There are 9 hidden switches. A switch that is on adds its own fixed numbers to the row, and there is some noise. The rows also spread widely along 12 directions, which tell nothing about the answers.
Some rows, each with its switches (1 for on, 0 for off) after it:
-.01	-.43	.02	.05	-.05	-.26	.10	.28	.41	.15	.06	-.19	.21	.05	.11	-.34	-.17	-.06	-.01	.01	.15	.18	-.17	-.14	-.11	-.24	-.05	-.09	.03	-.16	.21	-.04	.02
1 1 1 0 1 1 0 1 1
.06	.06	.05	-.02	-.31	.00	.14	.12	-.20	-.28	-.08	-.18	-.19	.02	-.17	.18	.03	-.07	.05	-.17	-.07	-.06	-.03	-.07	-.06	-.42	.06	.10	-.28	-.13	.10	.03	.22
0 1 1 0 0 1 1 0 1
-.11	-.24	-.24	-.21	-.03	-.09	-.28	.23	-.11	.01	.28	.04	.01	-.12	.04	.04	.11	.01	-.09	-.15	.13	.29	-.08	-.04	-.08	-.25	-.15	-.19	-.09	-.27	.29	.05	.05
0 0 1 0 0 0 1 0 1
-.22	.29	-.07	-.31	-.09	-.08	-.07	.18	.08	-.07	.02	-.13	-.13	.37	.34	-.02	.08	.15	.02	-.35	.00	.01	-.54	-.47	.33	-.09	.14	.10	.01	.00	.12	.27	.06
1 1 1 0 0 1 0 0 0
-.02	-.12	.64	.26	-.20	-.25	.06	.06	.07	.11	-.07	.18	.07	-.35	.22	-.25	.23	-.06	.10	.24	.18	.07	-.37	-.02	-.46	-.11	.05	-.01	-.08	-.19	-.01	.02	.11
1 0 1 1 0 1 0 1 1
-.26	-.17	-.27	.00	-.09	-.52	.34	-.16	.21	.08	-.09	.23	-.31	-.08	-.08	-.19	.17	.30	-.07	.01	-.01	.27	-.03	.01	.12	-.13	.06	-.28	-.07	-.19	.01	-.37	.29
1 1 1 1 1 0 0 0 1
.12	.10	.10	.08	-.05	.00	-.02	-.01	-.06	-.25	-.22	.04	-.19	.11	-.22	-.05	-.07	.21	-.03	-.08	-.18	.12	-.16	-.37	.25	-.39	-.06	.08	-.38	-.09	.04	.16	.41
0 1 1 0 0 1 0 1 1
-.17	-.05	-.02	-.03	-.05	-.09	-.22	.10	-.10	-.09	.25	.18	-.01	-.11	-.02	-.13	.17	-.05	.02	.01	.13	.18	-.24	-.15	-.04	-.19	-.09	-.29	-.03	-.05	.07	.16	.10
0 1 0 0 1 1 1 0 1
.09	-.01	.06	-.16	-.21	.02	.11	.01	.37	-.11	.15	-.29	-.01	.07	.06	.21	.16	-.29	.16	-.31	-.15	.02	-.08	.37	-.41	-.08	.30	-.11	.30	.09	.14	.00	-.24
1 0 1 0 0 1 1 1 0
-.11	-.38	.08	-.01	-.38	-.36	.06	.32	.05	.33	-.15	-.17	.06	-.27	.30	-.07	-.09	.07	.09	-.08	.32	.11	.12	.18	-.16	-.14	-.03	.03	-.30	-.41	.32	-.35	.11
0 1 1 0 1 1 1 0 1
-.21	.11	.10	-.04	-.29	-.11	-.03	.04	.02	.02	-.06	.06	-.22	.08	.29	-.02	.31	.20	.12	-.13	-.05	.15	-.33	-.19	.06	-.23	.05	.11	-.23	-.28	.15	-.03	.26
1 0 1 1 1 1 0 0 1
-.05	-.19	.02	-.31	-.42	-.31	.10	.14	.21	.12	-.08	-.22	.08	.10	.62	-.04	.05	.29	.12	-.27	-.14	.36	-.34	.04	-.06	-.34	.13	-.08	-.22	-.35	.35	.07	.11
1 0 1 0 1 0 1 1 1
-.05	.24	.18	.05	-.27	-.28	.06	-.38	.04	-.02	-.30	.02	-.14	-.08	.18	-.08	.07	.30	.14	-.18	-.05	.17	-.20	-.03	.00	-.19	.23	-.18	-.14	-.13	-.04	-.07	.15
0 1 1 0 0 0 0 0 0
-.03	-.09	-.43	-.38	.05	.08	-.23	.26	-.06	-.16	.36	-.33	-.12	.01	-.17	.34	-.03	-.21	-.02	-.44	.10	.00	.08	.04	-.10	-.07	.00	-.05	.23	-.04	.22	-.12	-.18
0 1 1 0 0 0 1 1 0
-.20	-.34	-.16	.01	-.45	-.28	.22	.28	.04	.13	-.06	-.17	.06	.15	.28	-.16	-.01	.12	-.08	-.06	.10	.14	-.14	-.17	.11	-.51	.01	-.04	-.45	-.44	.35	.05	.34
1 0 1 0 1 1 1 1 1
-.17	.00	-.32	-.07	-.17	.00	.21	.22	.12	-.07	.21	.12	-.07	.21	-.15	.16	.15	-.22	-.29	-.15	.11	.01	-.01	-.02	.07	-.27	.14	-.21	-.04	-.07	.25	.16	.16
1 1 1 1 0 0 0 0 0
-.21	-.14	-.29	-.26	.20	-.16	-.15	.17	-.10	-.10	.19	.46	-.24	-.05	-.06	.05	.29	.15	-.11	-.02	-.10	.39	-.19	-.11	.13	-.12	-.19	-.17	-.10	-.14	.18	.11	.30
1 0 0 0 0 1 0 0 0
.16	-.07	.22	.02	-.24	.02	.41	.58	.23	-.07	.06	-.08	.08	.15	-.13	.02	-.04	-.43	-.29	.00	.19	-.30	-.04	.07	-.09	-.10	.18	.02	-.16	.08	.18	.23	.08
0 0 1 1 0 1 1 0 1
.18	-.01	.45	.12	-.33	.16	.02	.22	.30	.03	.06	-.25	.01	.07	.05	.15	.22	-.33	.17	-.10	.00	-.22	-.13	.05	-.37	-.03	.17	.18	-.01	-.14	.04	-.09	-.08
0 0 0 1 0 0 1 1 1
-.18	-.21	-.03	-.14	-.06	-.26	-.11	.28	.39	.31	.07	-.15	.08	.18	.34	-.30	.06	.13	.09	-.15	.10	.18	-.38	-.23	.09	.03	-.02	-.05	.01	-.18	.18	-.03	-.04
0 1 1 0 0 1 1 0 0
.01	.06	-.03	-.22	-.02	-.34	.11	-.10	.34	.03	-.25	-.20	-.23	-.06	.13	.03	-.20	.20	.06	-.41	.01	-.03	.12	.09	.13	.28	.21	.01	.13	.13	-.03	-.39	-.12
1 0 0 0 0 1 1 0 1
-.31	.06	-.12	.17	-.37	-.28	.30	-.13	.07	.10	-.07	-.01	-.15	-.04	-.06	-.01	.09	-.07	-.11	-.07	.29	-.25	.18	.15	.09	.00	.31	-.27	-.11	-.07	-.01	-.21	.15
0 0 0 0 0 1 1 1 0
-.05	.17	.34	-.01	-.14	-.04	-.24	.11	-.43	-.12	-.02	.19	-.20	-.31	.01	.25	.22	-.07	.11	-.04	.21	-.07	-.25	-.23	-.20	-.06	-.02	.18	-.15	-.18	-.04	.02	.16
1 1 1 0 0 0 0 0 0
-.18	-.30	-.16	-.45	-.27	-.39	.12	.32	.23	.18	-.07	-.19	-.11	.13	.52	-.02	.10	.34	.19	-.28	-.17	.37	-.27	.02	.06	-.21	-.01	.10	-.20	-.36	.38	-.18	.15
1 1 1 0 1 1 1 0 1
.12	.03	.00	.04	-.01	-.30	.21	-.05	-.01	-.12	-.40	.25	-.27	-.13	-.18	-.09	-.16	.32	-.17	-.03	-.03	.15	.13	-.02	.29	-.08	.05	-.11	-.39	-.05	.01	-.07	.42
0 0 1 0 1 1 0 0 0
-.09	-.11	-.02	-.19	-.04	-.21	-.17	-.01	-.27	-.23	.13	.03	-.25	-.17	.08	.03	.30	.17	.21	-.09	-.12	.33	-.37	-.19	-.23	-.33	-.15	.02	-.02	-.29	.05	-.10	.13
1 0 1 0 1 0 0 0 1
.13	-.03	.13	-.23	.15	-.25	.17	.26	-.39	-.46	-.01	.14	-.41	-.29	-.36	.14	.08	-.03	-.03	.02	-.07	-.07	-.20	-.16	-.11	-.02	-.08	.17	-.09	.10	-.16	-.02	.21
1 0 1 0 0 1 1 0 1

New rows, each followed by its switches (1 for on, 0 for off):
.11	-.30	.03	.10	-.13	-.21	.17	-.16	.45	-.03	-.08	-.25	-.14	.16	-.11	-.15	.20	.16	.30	-.05	-.39	.31	-.21	-.02	-.25	-.38	.00	.00	.00	-.29	.02	-.31	.12
0 1 1 0 0 0 0 1 1
.09	.24	.54	.12	-.49	-.31	.17	-.19	.13	.12	-.57	-.18	-.09	-.16	.43	-.06	-.10	.23	.25	-.22	.07	-.13	-.03	.10	-.01	.09	.35	.08	-.31	-.11	-.07	-.22	.10
0 0 0 0 1 1 1 0 0
-.12	-.05	-.39	-.36	.03	-.14	-.07	.08	-.25	-.35	.26	-.21	-.20	.10	-.03	.09	.10	.05	-.03	-.32	-.11	.15	-.33	-.30	.01	-.34	-.03	-.08	.07	-.10	.08	.14	.04
1 0 1 0 0 0 1 1 0
.14	-.38	-.18	-.21	.06	-.25	.18	.33	.12	-.07	-.04	-.05	-.07	-.11	-.16	-.01	-.21	.07	-.19	-.11	-.02	.19	.16	.15	.02	-.13	-.06	-.10	-.18	-.08	.24	-.08	.16
0 0 1 0 0 1 1 1 1
-.22	.40	.01	.18	-.28	-.02	-.25	-.25	.04	.03	-.07	-.17	-.11	.17	.08	-.19	-.05	.15	-.01	-.31	.28	-.15	-.21	-.53	.39	-.10	.19	-.10	-.13	-.06	-.10	.00	.07
0 1 1 1 1 0 1 0 1
.04	-.42	-.05	.09	.02	-.32	.17	.19	.32	.12	-.04	-.01	-.08	-.09	-.24	-.09	-.09	-.02	-.05	.07	.14	.05	.10	-.04	-.05	.00	-.05	-.01	-.03	-.17	.04	-.37	.14
1 1 1 0 1 0 0 1 1
-.08	.19	.24	-.06	-.38	-.08	.17	.40	.01	.08	-.25	.00	.00	.18	.37	-.05	-.07	.14	-.17	-.16	.17	-.07	-.27	-.27	.32	-.23	.13	.16	-.49	-.19	.29	.27	.34
0 1 1 1 0 1 0 0 1
-.30	.12	.02	.14	-.57	.02	-.04	.03	.16	.24	-.05	-.13	-.05	.32	.25	.05	.24	-.01	.03	-.19	.14	-.11	-.15	-.22	.19	-.28	.19	.09	-.35	-.34	.23	.03	.22
1 0 1 0 0 1 1 0 1
.25	.22	.45	.10	-.30	-.07	.00	-.15	.30	.04	-.26	.05	.06	-.09	.13	.03	-.09	.01	.05	-.16	.06	-.02	.06	.17	-.02	.10	.30	-.19	-.15	.07	-.03	.03	.02
0 0 0 0 1 0 1 0 1
.19	.19	-.10	-.42	.05	.15	-.14	.35	.37	-.09	-.03	-.16	-.09	.35	.11	.21	-.21	.07	-.05	-.49	-.12	.09	-.06	-.06	.36	.04	.10	.09	-.01	.15	.30	.15	.00
0 1 1 0 1 1 0 0 1
-.16	-.06	-.21	-.08	-.16	-.29	-.05	-.32	.29	.09	-.08	-.15	-.16	-.05	.16	-.09	.03	.31	.12	-.37	-.10	.34	-.03	.01	-.02	-.18	.09	-.17	.05	-.21	.11	-.36	-.01
1 1 1 1 0 0 1 0 1
.04	-.33	.31	-.15	-.32	-.33	.23	.65	.01	.26	-.04	-.10	.10	-.21	.28	.05	.00	-.15	-.08	.04	.37	-.15	-.08	.12	-.24	.07	.05	.15	-.26	-.28	.24	-.13	.06
0 0 1 0 0 0 1 0 1
-.37	-.38	-.34	-.11	-.18	-.55	.27	.09	-.21	-.10	.18	-.32	-.23	-.20	.01	-.17	.10	.02	.09	-.06	.21	.00	-.13	-.07	-.22	-.26	-.02	-.09	.10	-.24	.02	-.43	.04
1 0 1 0 1 1 1 1 1
.34	.12	.11	-.05	-.21	.14	.27	.02	.36	-.33	-.13	-.24	-.21	.31	-.22	.25	.06	-.14	.14	-.25	-.43	-.07	.02	.18	-.03	-.15	.26	.03	-.07	.11	.01	.04	.10
0 0 0 0 1 1 1 1 0
-.26	-.11	-.14	-.10	-.31	-.36	.10	-.02	.25	.19	.05	-.31	-.04	.19	.36	-.22	.17	.17	.14	-.21	.06	.07	-.35	-.12	.04	-.11	.20	-.18	.02	-.25	.07	-.15	.01
0 0 1 0 1 0 1 1 0
-.36	-.02	.06	.10	-.02	-.51	.13	.04	-.12	.03	.01	-.09	.02	-.24	.16	-.38	-.16	-.04	-.09	.00	.57	-.24	-.26	-.37	.01	.09	.12	-.18	.19	.07	-.18	-.10	-.05
1 1 0 0 0 1 0 1 0
.39	-.16	.31	-.11	-.17	-.05	.04	.28	.00	-.08	-.21	.02	-.01	-.26	.09	.15	-.09	.05	-.02	-.11	-.09	.20	.04	.21	-.23	-.14	.01	.03	-.37	-.21	.23	.06	.21
0 0 1 1 1 0 1 1 0
.08	.25	.38	.01	-.30	.12	-.26	.02	.39	.14	-.10	-.18	.15	.13	.37	.05	-.12	-.07	.11	-.33	.14	-.11	-.11	-.07	.09	.12	.28	.01	-.03	.07	.11	.14	-.11
1 0 0 0 1 1 1 1 1
-.10	-.08	.10	.25	-.31	-.10	-.19	-.14	.07	.20	-.20	.12	.02	-.13	.26	-.09	.07	.17	.02	-.10	.15	.25	.04	-.12	-.01	-.26	-.02	-.08	-.36	-.45	.20	-.12	.25
1 0 0 1 1 0 0 0 0
-.34	-.07	-.39	.04	-.26	-.16	-.10	-.05	-.18	.11	.10	.17	-.23	-.06	-.18	.10	.20	.09	-.17	-.10	.24	.08	.18	-.04	.20	-.24	-.01	-.23	-.31	-.35	.17	-.19	.30
0 0 1 0 0 0 1 0 1
-.45	-.03	-.27	-.30	-.16	-.50	.29	-.05	.06	.06	.12	.20	-.38	-.06	.15	-.01	.46	.29	.05	-.06	-.07	.22	-.23	.28	.03	-.02	.16	-.29	.08	-.13	.11	-.25	.20
0 0 1 0 0 1 0 1 1
.15	-.22	.00	.17	-.32	-.04	.30	.23	.33	-.04	-.02	-.12	.13	.29	-.12	-.11	-.05	-.18	-.15	.01	.00	-.02	.02	-.08	.06	-.38	.10	-.17	-.31	-.16	.15	.16	.21
0 0 0 0 1 0 1 0 1
-.23	.05	.28	.25	-.22	-.07	-.11	.04	-.05	.05	.20	.22	-.01	-.20	-.01	-.18	.34	-.19	.07	.16	.31	.03	-.28	-.07	-.26	-.17	.02	-.20	.00	-.13	.03	.02	.10
0 1 1 1 1 1 0 0 1
-.10	.14	-.06	-.31	-.04	-.27	.20	.16	-.31	-.25	-.18	.12	-.61	-.03	-.07	.25	.30	.30	.08	-.14	-.21	.03	-.21	-.08	.17	-.02	.00	.26	-.26	-.16	.00	-.21	.40
0 0 1 0 0 1 0 0 0
-.20	.16	.00	.11	-.60	-.14	.00	-.15	.12	.19	-.20	-.33	.15	.13	.40	-.07	-.19	.11	-.01	-.39	.30	-.07	.04	-.14	.19	-.32	.28	-.18	-.27	-.25	.19	-.02	.04
0 1 0 0 0 0 1 0 1
.05	-.17	.05	-.13	-.16	-.37	.03	-.04	.15	-.02	-.02	-.53	.04	-.16	.32	-.14	-.12	.00	.25	-.33	.11	.06	-.19	.00	-.39	-.06	.15	-.03	.26	-.11	-.01	-.30	-.32
1 0 1 0 1 0 1 0 0
-.05	-.18	-.34	-.12	-.16	-.35	.27	-.16	.44	.01	.01	-.06	.00	.10	.05	-.17	-.08	.19	-.11	-.21	-.09	.29	.09	.24	.13	-.18	.21	-.55	.02	-.01	.13	-.09	.06
0 0 0 0 1 0 1 1 1
-.05	-.13	-.09	-.04	.01	-.19	-.07	.08	.37	.19	.00	.15	.20	.01	.16	-.14	-.17	.02	-.20	-.15	.21	.22	-.01	-.08	.12	-.01	.06	-.32	.01	-.04	.19	.10	.00
1 1 0 0 0 0 0 0 0
.06	.10	.19	-.14	-.29	-.09	-.01	-.12	.24	.03	-.14	-.17	-.25	-.05	.26	.19	.22	.21	.29	-.31	-.19	.16	-.08	.26	-.20	-.03	.19	.08	.00	-.22	.13	-.37	.02
0 0 1 1 1 0 0 1 1
.18	-.12	.13	-.05	-.04	-.16	-.15	.00	-.05	-.18	-.03	-.34	.06	-.17	.14	-.16	-.20	.12	.13	-.21	.05	.20	-.19	-.15	-.23	-.30	-.04	-.05	.03	-.14	.07	-.04	-.06
0 0 1 0 1 0 0 1 1
.14	-.15	.04	-.10	-.19	-.07	.21	.26	.27	-.16	.09	-.60	.15	.15	.09	-.05	-.24	-.29	.01	-.31	.07	-.15	-.13	-.04	-.26	-.25	.19	.05	.18	.07	.14	.06	-.23
1 0 1 0 0 1 1 1 1
.35	-.22	-.12	-.20	-.03	.13	.03	.19	.28	-.25	.15	-.38	-.02	.04	-.27	.32	-.11	-.33	.02	-.36	-.15	.05	.20	.23	-.36	-.21	.06	.06	.18	.01	.20	-.13	-.21
1 0 1 0 0 0 1 0 1
.20	.06	-.02	-.30	-.05	-.08	.06	.03	.55	.03	-.14	.05	-.12	.25	.02	.13	.00	.22	.00	-.31	-.34	.27	-.05	.16	.22	.04	.18	-.13	-.10	.04	.17	.01	.10
0 1 1 0 0 0 1 0 1
